The rows are grouped in 3 different ways at once. Each group adds its own fixed numbers to the row, and there is some noise. The rows also spread widely along 9 directions, which tell nothing about the answers.
Known rows, each followed by its group in each grouping:
[ 19  -4  -4  -1 -13  -6  17 -16  -6  10   4   4   6  -3 -11 -23  11  12
  -8  -4  13   2  -5  -3  12  11   3   9 -26  -1  -1 -10 -32  -9]	J_231 (2) Vobe
[  8 -16  16   3 -13  -9  12  -4 -10  11 -16  -2  27  -2  10 -34 -17 -15
 -15   2  11   4 -12  -9  16  -2  -2 -12 -29 -15 -21 -19  -1 -32]	J_231 (2) rirap
[ 18   7   9  11  -8  -3  23 -12  -4  11  14  12   2  18  -5 -13 -10  -1
 -12   8  19   5   1 -13  -5  -2   9   9 -12   2   0  -9 -27   4]	J_221 (0) kis
[ 21   7  22  13  -4   4  -5   0  -6  18   0 -26   4 -25  -3  15   4  -2
  12  -5 -13   7   8   1   9  23   2   0  -3  24   2  13 -20   4]	J_221 (1) rirap
[ 22   8  -4  18  -6  -4  32 -25  -4  14  -2  -6   1  -2 -20  15  -8  -8
  -7  -3  13  -1 -16  -9  -6  -2  10   9  -7  10 -19   6 -18   7]	J_147 (0) kis
[  4 -34  19   0  -8   0  22  -9  -9  -8 -13  -3  -5   8 -20 -18 -11 -11
 -17  -6  -3   6 -25 -19  12  -8  16   5 -12  -7 -14  12  -3   2]	J_147 (1) Vobe
[ 11  24   0   1  -1 -11  15  -8 -12  14  12  16   4   9  -1 -13  -8  -1
 -16  12  17   2   9 -12 -10   0   6   8  -6   5   6 -13 -34  -1]	J_221 (0) rirap
[ 12   2   5  20   7  15  21 -15  14  26   6  -9  -5   6  12   8 -18 -15
  25   0 -18   5  -7  11   7  16   4  10  -6  15   7  20  12  17]	J_221 (1) kis
[  8  23  16   2   5  -5   1  -4 -21  27   8 -12   1 -29   2   4 -13  -7
  -9   4 -15   3   8 -12  -7  14   7 -10   5  25  10  -3 -32  -4]	J_221 (1) rirap
[ -7   9  26   5   3  19 -18  16  -7  -8  -7   2 -15  12 -15   1  -7 -18
   0   4  -1   9 -12  -6   9   9   3  27   9  24  25  33  -2  -1]	J_231 (0) kis
[  6  30  24  12   4 -10  -7   6 -11  17  -8   2  15 -13   4  32  -4 -11
  -9  10  18   2   7  -9 -11   2   4   3   6   3 -30  12 -13   2]	J_147 (2) kis
[  2  50 -19  13   7 -16 -10  -5   1  30   2  19  21 -15  18  25  14   6
  15   2  25  -4  19  10  -7  23 -12  12 -13  -2 -14   1 -22  -2]	J_147 (2) kis
[  0  21  -5  12   3   2  19 -11  -3  13  -5   8  -4   5 -10  19 -25 -21
  -6   2   5   0 -18 -11 -16   0  10  20   8  16  -9  18  -4   4]	J_221 (0) kis
[ 15 -10  32  -2 -16 -16   0   5 -21  -3 -14  -9  18 -15 -13  -3   4   4
 -27   0  17   7   3 -22   5   0   7 -11 -10  -5 -36   2 -30  -9]	J_221 (2) rirap
[  9   3  24   6  -9   2  21  -1 -11 -12  -4   8 -10  24 -20   0 -14 -19
 -23  12  19   9 -17 -25  -4 -23  25  20   5  -4 -14  13 -13  14]	J_147 (2) rirap
[ 12  19  14   8   2   3   9  -8  -8  24  14 -10 -10  -7   2   3  -8  -8
   6   5 -14   3   3  -2  -2  12  12   2   4  23  26   6 -24  11]	J_147 (0) rirap
[-15   2   9   2  11  14 -16   9   7   9 -14   0   0 -11   7   5 -16 -21
  16  -7 -17   4 -15   6  12  25 -10  11  -1  14  13  28  20 -11]	J_221 (0) kis
[  7   0   9   3  -6  -3  -5  -2  -8  14 -12   2  21  -8   9 -25  -8  -8
  -4  -5   8   2  -8  -1  17  15 -11  -3 -30   7   1 -10  -9 -35]	J_231 (0) kis
[ 22  11  27  16  -8  -5   4   0  -1   0 -18   6  17  10 -12  23   2 -13
  -6   1  30   6  -8 -10  -4 -13   6  22  -4  -1 -47   8  -3   5]	J_147 (0) Vobe
[  8 -11  -2  -7 -11  -4  20 -16 -16   6  -2 -16  -8 -18 -26 -15  -1   6
 -15 -11 -13   1 -10 -15  10  10  12  -4  -5  12   9  11 -31  -6]	J_231 (1) rirap
[-17   8 -14 -13   3  -3  14 -10  -4   0   4  17 -18   5 -12  -9  -3  -5
  -9   2  -3   0  -5 -14  -4   4  16  15   9  -5  15  19 -16  12]	J_147 (2) rirap
[ -5 -15  -7 -13  -5 -11  27 -11 -13 -11  -4   7 -15   0 -33   8   5   9
 -24  -9   3   4  -4 -23  -8  -7  19   9  17 -16 -23  30 -19  22]	J_231 (1) Vobe
[  4   8  33   8   1  17  -6  11  -6  -9  -4  -4 -20   9 -23  28   1 -11
  -1   4  -1  12  -3 -13  -1   2  14  27  22  18   3  46 -10  22]	J_221 (1) kis
[ -4 -31  15  -5 -10   4  16  -2  -9 -17 -12   3 -10   8 -26 -16 -18 -14
 -24  -4  -1   4 -28 -24   8  -4  11   7  -2   2  -4  21  -4  -6]	J_221 (0) kis

New rows. What belongs after each?
[  6  -7  19   7  -3   8   3   0   0  12 -21  -7  16   7  10 -21 -18 -23
   5   1   0   7  -9   1  16   3   3   4 -19  -1  -4  -1  13 -17]	J_231 (1) rirap
[-15 -23  -1 -13   0   0  -7   2  -4  -8 -14   4  -1 -11 -10 -23   3   3
  -1 -12 -11   2 -10  -8  18  19  -3   9 -14  -5   3  19  -3 -12]	J_221 (1) Vobe
[ 33  14  22  30 -12   4   5  -9   3  11 -19 -18  13  -7 -20  39   5 -12
  12  -9  16   5 -15   5   4   6   3  19  -9  19 -35  23  -3  11]	J_147 (0) kis
[  6  28 -10   2   2  -4   4  -7  -9  16   5  -2  -4 -14  -9  16  13   8
   3  -4  -1   2  14  -4  -6  17   7   6  11  11   6  19 -31  13]	J_231 (1) rirap
[-15  18 -23  -5  14   3  -5  -4   4  15   7  11  -9 -10   3   3   7   6
  19  -8 -13  -2   9   7   3  32  -7  17   0   8  25  25 -10   7]	J_221 (1) kis
[-10 -15 -24 -11   1 -12  31 -18   0  11   6  13  -6  -8  -5 -11  -2  11
  -8  -6  -5   0   0  -7  -1  15   6  -5  -6 -16  -3  13 -19   7]	J_221 (2) kis
[-10 -14  18 -12  -1  -5  -8  10 -11  -3  -4  16   8   1   1 -34  -6  -5
 -13   1   4   7  -5 -14  14   9  -4   2 -17  -3  10  -5 -11 -21]	J_221 (0) Vobe
[-11 -31   0  -7  -8   1  17   0  11 -15 -18  15  -1  24  -7 -23   1 -12
  -1  -5  11   4 -16 -10  14  -5  12  19 -10 -33 -13  20  14   8]	J_147 (2) rirap
[-11  -6   7  -6  -5   2 -18  14  -9 -16 -32  -1   3 -22 -23  12  -2 -12
 -13 -13   3   3 -25 -15  12  11  -5  14  -5  12 -20  34  -3 -24]	J_221 (2) kis
[-27  -9 -29 -16   3 -20   3  -3   0  -1 -15  33  17  -3   5 -23  -4   1
  -8  -8  13  -5  -3  -9   6  16 -15   1 -17 -28 -12   1  -3 -23]	J_221 (0) kis
[  4  44   5  14   9 -14  -4  -2 -12  23 -11  12  19 -13   4  31 -17 -18
  -4   5  19  -1  -4  -9 -20  -1   1  11   2  12 -31   0  -5  -9]	J_147 (0) Vobe
[ -8  34  17   3   9  -3 -23  15  -7  21  -1   8  14 -13  17  13  -5  -5
   4   8   7   4  17   0  -3  21  -8   0   4  13   5   8  -8 -11]	J_231 (0) kis
[ 17  -1  18  24  -4   4  11 -10   3  19 -12  -1  22   9   8  -4 -22 -26
   8   1  13   1 -19   1  12   0  -3   8 -28   3 -18  -7  13 -17]	J_147 (0) kis
[-16  -7   4   1   2   8  -6   9  10 -18 -22  14  -6  17 -16  11   2 -12
   7  -6   7   4 -15  -6  10   5   3  30   5  -9  -8  46  16  11]	J_147 (0) kis
[ -2   2  -4  -1   0   1   6  -6   4   7  -2  -1 -10  -2  -6   8   9   0
  13  -3  -8   2   7  -1   5  15  11  11   6  -5   3  28  -6  22]	J_147 (1) rirap
[  8  15  17   8   0  -7  17  -7 -11  16   4   8   7  12   7  -9 -19 -14
 -12  14  12   4   3 -15  -9 -12  17   2  -5  -4  -9 -12 -13   3]	J_147 (1) rirap
[  5  11  27  16  -2  12 -19  13   2   1 -27  -9   8  -5  -7  31   3 -16
  13  -7  11   8 -11   3  11  11  -2  21   4   9 -24  42  14   1]	J_231 (2) kis
[ 40  21  34  28 -15   8   1  -3  -5   7 -23 -16  17  -4 -14  27  -2 -25
  -4   0  21   9 -18  -8   5  -4   7  23 -13  25 -36   8  -8  -4]	J_221 (2) rirap
[ -3   3   2   2   3  -7 -11   0   4  20  -3   0  17 -20  16  -2   2   3
  14  -6  -7   1   8   5  11  32 -18  -5 -17   5   2   8  -8 -12]	J_221 (0) kis
[ -1  10  10  -3   0  -4 -16   7 -10   6  -9 -13  -5 -29 -16  27  11   1
   4  -9 -11   4   5  -8   3  19   2  -1  19  17  -1  35 -21  10]	J_147 (0) rirap
[  0   5 -16  -4  -1  -1 -10  -5   1   7 -19  -4   5 -26 -13   6  14   3
   9 -18  -6   0 -12   5  14  30  -8  15 -10   9  -1  27  -7 -13]	J_231 (2) Vobe
[-11  13  -8  -3   5  -3 -20   3  -1  12 -12   6   8 -24  -2   7   8   1
  13 -13  -2  -4  -1   4  11  33 -16   5  -9  11   6  20  -8 -13]	J_147 (0) kis
[  4 -18  -2   4  -6  -1  21 -14   7   0  -4  -3  -6   2 -18   7   7   6
   8 -10   0   2  -7  -1   8  11   7   7  -2  -6  -8  30  -5  20]	J_147 (0) kis
[-12  31 -15   4   7  -3  -4  -1   1   2 -19  15  -1   0 -13  25  -5 -22
   5  -2  10  -1 -10  -9  -9   5   6  30  14   3 -10  30   4   5]	J_147 (0) rirap
[ -3  29   2   6   8   3 -20  11   3   0 -24  21  12   6   1  12  -5 -24
  10  -2  17   5 -15   0   2   8  -9  39 -10  12  -8  14  13 -16]	J_221 (0) Vobe
[  6   2   2   5  -1   6  13  -6   3  -2  -4  11 -10  15 -16   8  -4 -10
   2  -2   4   8 -12  -5  -1   1  11  32   3   6  -1  23   2  17]	J_221 (0) Vobe
[  7  -3  27  19   4  10   8  -2   5  26  -4 -15  10   0  23   4 -27 -20
  18   3 -14   9  -6   8   6  10   0  -8  -5  10  -1   8  22   1]	J_231 (0) kis
[  8   5  40   0  -2   2  -4  11 -17   6  15   8  -2  10   3 -25 -11  -6
 -15  13   1  13   2 -15   3   4   6   4  -8  17  23 -11 -26  -8]	J_221 (0) Vobe
[ 19  27   2  18  -5   5  11  -8  -7  17 -18  -7  12  -2 -12  20 -22 -26
  -2   1  11   3 -21  -5  -5  -4   7  18  -2  21 -16   5  -1 -11]	J_231 (0) rirap
[ 21  13 -12   6 -11  -8  19 -14  -1  -1   4  19   2  15 -24   1  14   7
 -10  -1  32   3  -1  -9  -3   3   3  27 -14  -4 -12   3 -33   8]	J_221 (0) kis
[ -3  -9 -12 -14  -4  -9   8  -9  -9   4   6   3  -6 -12 -15 -24  12  16
  -9 -10  -7   1   9 -10  10  20   2   1 -10  -3  16   7 -33  -4]	J_221 (1) rirap
[ 12 -12  20   4 -12 -11  17  -1  -6 -13 -12  10   5  16 -23   8   7  -2
 -17  -1  27   7  -9 -18  -6 -16  15  16   1 -18 -40  15 -10  16]	J_147 (0) Vobe
